The rows of a group lie close to one hidden flat surface of 11 dimensions, which passes through zero. Surfaces can cross.
In the rows, 100 means zero.
Some rows, each with its group after it:
[135,80,95,104,99,72,103,82,125,110,61,113,120,107,84] | dagav
[108,92,74,101,97,92,115,84,83,88,136,100,121,96,90] | bipen
[112,105,102,61,112,99,110,123,98,126,102,102,87,109,89] | dol
[119,124,83,78,95,85,99,97,98,59,126,98,75,108,99] | Pipar
[115,90,99,89,126,79,106,91,82,122,75,83,111,63,111] | tuvi
[78,93,155,93,116,83,113,124,76,130,135,107,101,72,114] | Pipar
[68,118,118,98,99,108,98,122,74,98,99,108,100,103,110] | Sal
[97,153,114,79,121,85,104,122,108,135,61,139,81,97,62] | dol
[98,72,95,120,109,118,97,112,131,80,75,94,133,109,109] | dagav
[95,99,109,80,105,123,68,130,86,82,85,112,111,78,126] | Sal
[55,113,105,84,124,85,121,88,78,95,105,121,108,127,106] | Sal
[119,102,103,121,134,110,108,71,40,84,81,88,115,111,42] | dol
[105,80,116,98,72,145,68,154,131,126,103,105,119,116,96] | bipen
[136,83,88,123,87,72,115,87,84,127,81,128,111,99,106] | Sal
[108,81,113,106,96,98,82,89,79,98,94,123,111,103,114] | dol
[71,138,72,113,74,117,125,128,101,67,96,103,94,115,89] | rol
[115,97,72,120,110,78,114,110,114,104,58,98,115,88,142] | tuvi
[105,111,120,109,96,85,85,83,133,119,87,117,84,93,82] | dol
[134,113,91,112,94,38,89,75,82,94,82,140,86,137,141] | rol
[69,105,105,96,130,99,108,67,94,97,122,104,113,89,75] | Pipar
[124,89,113,142,85,99,115,93,77,137,82,120,104,113,64] | Folar
[77,84,125,57,82,85,94,107,90,151,102,80,122,105,101] | bipen
[109,105,134,96,114,102,108,123,49,105,76,107,101,118,74] | rol
[108,102,110,106,109,81,126,77,95,112,103,81,72,95,85] | dol
[108,99,103,88,116,84,103,76,88,77,100,108,93,175,84] | Folar
[104,84,122,113,119,92,71,73,145,135,114,88,115,92,87] | dagav
[113,94,72,113,120,117,123,80,102,74,75,99,97,106,80] | rol
[105,90,68,82,125,71,121,94,112,128,115,79,144,136,88] | tuvi
[83,120,105,99,89,95,84,103,73,125,124,111,119,91,85] | dagav
[102,78,138,132,97,86,100,71,92,129,91,103,113,96,75] | bipen
[116,56,102,82,114,119,123,115,92,87,91,125,121,90,100] | Folar
[123,60,122,163,134,123,106,96,117,113,101,90,124,100,77] | tuvi
[75,76,113,87,102,101,112,122,88,109,107,96,114,91,143] | dol
[70,142,82,25,66,108,67,99,53,85,102,132,81,95,109] | Pipar
[57,91,119,133,90,84,111,92,87,97,115,75,136,81,108] | Sal
[93,86,110,126,94,107,89,87,138,110,98,96,104,89,102] | rol
[94,112,91,95,86,109,71,103,85,91,113,102,111,56,111] | dol
[136,63,116,100,103,129,103,109,95,93,101,92,82,121,88] | tuvi
[79,102,44,43,74,94,109,54,100,103,86,56,90,91,116] | Pipar
[107,101,94,113,97,108,100,90,117,61,85,117,93,118,88] | Folar
[109,77,125,155,98,88,121,91,122,120,90,109,94,103,102] | bipen
[75,121,123,91,122,131,87,122,102,105,92,102,85,97,86] | Sal
[96,71,106,72,115,128,122,129,105,63,112,96,107,69,108] | Folar
[58,65,107,87,69,96,88,98,125,102,92,63,142,105,132] | Pipar
[107,76,108,81,110,96,93,90,107,80,107,75,104,91,114] | Sal
[120,84,99,102,121,114,91,81,73,100,108,84,132,98,56] | bipen
[99,87,93,100,116,80,129,93,97,129,108,85,108,76,112] | Sal
[115,95,138,55,98,104,80,93,86,118,97,110,60,94,92] | Pipar
[83,97,103,87,97,55,144,78,76,120,110,118,84,100,120] | Folar
[81,94,90,91,110,116,102,132,76,103,112,97,128,86,131] | dagav
[109,137,102,90,96,92,69,94,64,110,97,102,81,109,91] | Folar
[103,79,104,101,85,87,98,106,140,113,87,98,103,89,135] | bipen
[103,127,77,133,45,125,66,115,94,79,115,137,120,90,81] | bipen
[108,116,67,78,130,120,88,102,58,77,102,93,129,77,83] | Sal
[121,80,101,75,123,96,101,97,66,111,105,101,116,113,93] | rol
[95,91,92,131,90,76,111,78,128,115,80,147,117,120,108] | Sal
[72,140,88,99,88,98,68,94,103,67,102,113,102,134,105] | Folar
[112,89,126,50,84,83,104,102,117,146,121,85,75,80,85] | dagav
[93,81,124,102,112,113,110,80,117,113,101,87,88,95,74] | rol
[119,102,97,130,96,61,106,80,62,144,96,114,95,58,133] | rol
[100,75,44,86,93,80,140,87,106,100,88,68,123,135,133] | Pipar
[125,122,70,86,79,66,131,109,78,113,88,96,79,65,109] | dagav
[81,109,63,84,105,84,111,79,89,58,117,95,114,97,126] | dol
[96,84,76,72,90,87,161,111,79,72,97,91,100,130,107] | dagav
[78,100,117,133,96,93,101,100,128,92,71,117,98,99,122] | rol
[90,122,68,64,99,72,94,95,115,91,89,115,110,123,116] | tuvi
[137,104,95,130,84,78,122,114,83,111,77,106,77,118,113] | Pipar
[90,120,123,82,102,81,82,64,129,94,97,117,64,93,86] | dol
[83,112,68,108,86,90,98,104,123,90,114,104,132,100,110] | dol
[108,87,141,116,116,85,102,93,76,92,57,127,81,132,114] | Sal
[102,101,108,116,116,82,91,78,120,93,69,128,104,119,104] | tuvi
[82,60,126,159,79,128,123,119,76,82,82,98,117,98,123] | tuvi
[104,87,99,97,96,114,75,89,111,90,73,99,112,104,98] | Pipar
[142,69,109,98,110,91,88,55,105,112,92,73,107,89,65] | bipen
[84,116,87,118,70,83,109,96,94,104,98,109,132,100,74] | dagav
[109,109,86,70,92,96,97,110,79,97,107,120,97,125,100] | dagav
[81,111,127,115,98,111,77,64,99,111,137,85,111,112,34] | dagav
[130,70,73,96,111,63,113,82,92,113,111,107,121,139,130] | rol
[63,106,117,151,114,96,133,127,109,136,75,90,136,86,91] | dol
[96,102,96,113,112,124,108,104,98,80,118,83,73,126,110] | dagav
[100,113,86,133,123,70,125,100,91,102,93,138,99,93,137] | tuvi
[121,82,120,112,102,125,87,142,155,100,84,78,75,117,121] | Folar
[81,116,86,116,77,82,113,83,95,87,84,82,102,94,102] | tuvi
[113,60,125,96,114,100,69,51,121,79,93,121,120,115,77] | bipen
[85,87,142,116,107,74,98,58,110,91,75,124,86,127,99] | Pipar
[80,149,66,62,51,81,82,102,119,132,138,96,63,81,125] | Folar
[124,80,95,79,133,105,101,90,100,98,106,79,104,89,91] | Pipar
[87,111,70,75,84,83,122,111,102,96,121,105,91,115,127] | Folar
[90,65,92,89,114,109,117,100,134,96,127,64,127,98,100] | Folar
[98,105,98,109,93,112,60,78,125,87,93,114,115,68,83] | Sal
[89,131,113,83,98,102,85,105,80,82,100,97,84,77,88] | rol
[109,96,135,73,74,130,63,110,102,99,83,107,71,105,84] | tuvi
[105,128,51,89,96,85,116,98,59,91,114,99,100,73,117] | rol
[111,102,67,119,76,70,129,87,118,106,118,76,94,75,118] | bipen
[51,112,149,120,119,105,109,94,107,126,109,62,86,65,81] | bipen
[83,93,140,142,93,121,91,96,95,79,95,132,83,91,105] | tuvi

New rows, each followed by its group:
[68,116,130,101,119,119,92,75,142,112,111,132,64,91,72] | Pipar
[127,96,95,109,129,109,112,103,56,114,129,107,108,99,75] | tuvi
[102,91,104,122,138,103,111,96,83,86,112,113,100,53,127] | tuvi
[98,77,97,122,81,91,122,84,98,113,138,76,116,133,86] | dol
[80,83,116,82,86,124,75,97,125,63,85,99,97,100,118] | tuvi
[108,116,85,107,57,108,78,98,105,113,146,86,104,88,74] | dol
[77,122,80,45,89,59,115,98,69,117,76,80,103,143,118] | bipen
[122,98,86,105,92,102,103,98,86,121,101,101,105,102,82] | Folar
[107,61,123,111,107,93,100,81,105,126,113,85,123,58,96] | bipen
[121,85,102,98,100,108,76,131,106,105,76,126,113,112,128] | rol
[79,114,123,117,84,91,108,81,68,108,105,100,90,88,81] | tuvi
[85,100,131,96,106,94,94,85,93,111,108,97,92,110,87] | Folar
[49,142,128,148,77,107,64,77,116,113,115,99,131,50,39] | dol
[115,117,110,107,94,94,113,122,92,99,88,101,57,106,116] | Folar
[96,84,97,66,113,113,106,74,112,129,91,105,85,119,86] | Pipar
[82,86,101,134,111,102,107,98,104,107,107,96,133,125,102] | dagav
[121,78,102,98,127,112,90,93,92,116,63,93,110,66,107] | Pipar
[77,132,76,126,75,74,127,96,119,82,114,93,79,142,114] | Folar
[99,98,104,94,102,109,93,121,96,106,109,82,117,88,99] | rol
[104,137,85,99,107,84,81,81,71,59,91,109,100,83,97] | rol
[100,37,160,72,107,79,98,79,121,158,134,84,94,83,125] | dol
[90,108,113,123,96,61,106,71,80,80,76,109,95,89,122] | Pipar
[93,118,106,87,78,129,38,113,102,103,139,85,124,58,78] | rol
[121,82,113,129,115,87,96,76,110,117,88,84,103,76,101] | rol
[75,141,95,127,87,128,95,106,108,71,73,102,74,45,89] | rol
[97,87,94,67,110,123,90,84,128,118,90,85,84,75,99] | Pipar
[80,106,124,89,99,122,60,61,74,63,119,85,88,55,86] | dol
[63,115,121,96,90,82,71,56,111,116,102,116,99,72,95] | Folar
[162,111,72,103,96,114,73,125,76,112,78,114,105,76,94] | dol
[107,92,105,117,125,100,136,127,75,100,113,48,104,101,100] | Folar
[124,98,84,85,99,89,113,103,86,103,105,72,89,87,109] | Pipar
[118,91,66,80,78,78,98,106,101,92,85,123,115,112,139] | bipen
[80,109,96,101,117,116,116,111,77,73,89,83,99,88,105] | dol
[103,83,113,91,85,105,100,124,100,117,78,108,126,84,92] | dagav
[75,96,67,89,89,80,114,85,117,74,107,96,154,105,87] | dagav
[125,118,69,75,93,72,98,80,88,75,80,133,95,119,96] | dagav
[83,96,113,88,110,94,95,96,94,117,109,112,127,120,86] | tuvi
[110,102,98,125,78,125,89,124,139,86,97,114,79,113,109] | tuvi
[106,121,141,107,75,94,91,117,52,110,91,101,61,73,108] | Sal
[91,83,104,77,83,116,125,111,102,89,112,122,95,49,100] | Folar
[78,80,127,89,125,91,108,65,73,95,115,93,113,85,89] | tuvi
[120,104,105,62,109,79,95,98,78,138,113,110,95,73,95] | dol
[84,102,141,82,89,91,58,132,91,60,121,105,119,76,130] | Pipar
[119,91,64,98,107,111,113,132,122,92,107,65,110,106,121] | Folar
[125,99,82,120,144,101,78,92,102,112,116,102,96,125,134] | dagav
[128,107,81,72,100,102,98,105,77,109,112,113,103,129,73] | dol
[111,104,74,126,72,99,117,121,97,106,108,96,102,124,107] | dol
[89,106,97,134,113,123,126,141,120,82,45,109,97,144,106] | dol
[80,78,149,136,110,99,114,86,151,98,103,69,83,113,86] | Folar
[74,94,119,37,132,79,120,99,60,124,102,87,99,118,112] | bipen
[89,119,106,82,81,66,97,60,128,104,122,115,74,127,81] | dagav
[93,93,87,131,103,118,94,97,114,120,55,79,120,41,117] | Pipar
[95,129,60,91,89,88,86,100,95,84,99,114,104,113,121] | Folar
[104,117,121,103,124,70,94,73,81,63,103,70,110,119,62] | rol
[133,105,90,145,91,96,108,134,97,103,84,81,118,130,87] | rol
[97,86,94,56,103,116,81,132,85,99,113,90,129,81,121] | Pipar
[170,67,101,117,104,100,97,77,105,106,41,98,79,148,80] | Pipar
[111,107,105,75,88,123,65,108,90,83,78,106,90,82,96] | tuvi
[80,98,143,141,116,79,122,88,88,107,51,121,92,88,109] | rol
[128,67,117,118,80,124,104,107,82,123,124,72,95,123,78] | dol
[109,99,115,109,99,105,106,76,113,91,114,81,80,121,55] | Folar
[96,107,73,84,77,75,88,75,113,77,103,103,105,75,125] | bipen
[91,90,105,127,87,97,102,91,83,120,78,142,131,91,95] | Folar
[44,91,117,127,109,95,107,74,125,41,88,128,129,113,108] | Folar
[82,96,101,99,97,111,104,98,121,75,111,100,88,136,105] | dagav
[115,62,112,116,110,96,124,84,111,107,95,76,104,129,86] | tuvi
[108,85,102,81,67,101,82,107,138,110,101,105,94,123,106] | bipen
[108,60,106,73,88,98,121,121,134,99,67,90,122,77,105] | dagav
[99,97,92,41,91,123,97,129,136,121,138,97,82,122,95] | Sal
[71,110,119,64,95,112,104,121,73,110,116,106,95,92,93] | rol
[128,76,93,122,123,81,117,67,103,119,106,79,127,114,63] | dol
[102,86,92,131,150,115,110,73,116,36,116,128,105,104,99] | bipen
[81,97,99,113,116,117,100,126,120,92,132,106,135,104,96] | Pipar
[62,85,112,70,117,124,70,60,108,82,120,111,125,88,77] | rol
[105,99,67,110,97,105,99,92,86,79,99,78,139,106,87] | Pipar
[97,101,77,134,103,118,115,111,106,127,88,88,115,76,96] | Pipar
[116,46,102,87,119,149,69,108,93,82,114,68,147,91,101] | dol
[82,105,83,87,134,71,106,54,92,67,104,108,120,101,104] | tuvi
[106,50,151,80,113,120,75,99,80,163,77,154,98,74,123] | rol
[94,121,80,67,71,114,90,141,105,119,122,78,102,79,105] | tuvi
[90,91,109,140,126,122,106,90,72,80,90,89,117,102,92] | dagav
[100,102,54,107,101,130,112,84,83,94,79,138,97,79,103] | rol
[152,93,56,138,120,114,116,114,129,112,114,58,111,90,81] | tuvi
[120,111,73,128,91,103,96,122,116,104,80,106,112,87,110] | dol
[100,99,120,108,73,80,126,65,84,138,115,68,73,122,58] | Pipar
[128,101,92,86,124,67,124,104,106,143,90,93,94,71,104] | dol
[124,75,114,70,131,106,103,94,52,101,85,97,109,88,84] | dagav
[126,57,130,100,132,115,89,83,93,101,78,84,105,80,90] | tuvi
[81,87,107,97,114,107,102,99,134,85,112,101,100,103,115] | bipen
[92,86,104,96,123,91,91,104,90,125,110,112,131,107,120] | dagav
[51,109,110,91,127,87,127,75,132,75,123,85,76,114,110] | bipen
[94,116,88,119,110,84,112,110,78,96,96,97,112,48,126] | Pipar
[79,101,93,69,82,103,76,76,78,96,71,102,111,94,107] | Pipar
[83,102,83,136,91,109,101,103,79,76,87,108,142,112,97] | tuvi
[74,109,92,95,98,100,118,94,95,86,128,60,87,64,113] | dol
[89,69,112,104,83,104,142,107,125,103,117,108,96,121,92] | Folar
[105,84,101,91,116,106,130,92,74,77,113,94,106,85,75] | Folar
[81,108,116,142,108,71,129,105,92,124,102,146,94,112,124] | tuvi
[87,129,54,111,91,99,89,96,112,60,100,102,114,96,112] | Folar
[119,55,100,92,114,92,110,64,103,127,98,112,130,122,76] | Folar
[121,101,106,67,106,108,108,113,69,112,108,81,69,66,100] | dagav
[92,55,94,50,155,104,121,113,64,95,118,99,128,131,149] | dagav
[90,81,111,93,110,97,140,110,72,124,96,108,106,122,101] | rol
[110,113,104,124,74,105,88,101,87,102,102,95,80,67,106] | dol
[98,77,102,100,129,114,132,133,124,102,75,88,109,137,106] | dol
[108,86,92,116,113,84,144,110,44,108,82,107,113,130,119] | dol
[75,143,77,104,77,127,84,116,73,72,86,138,101,83,95] | rol
[100,89,82,105,101,82,99,88,86,118,116,108,128,92,124] | rol
[107,133,84,110,110,101,98,101,82,70,59,114,78,75,112] | dol
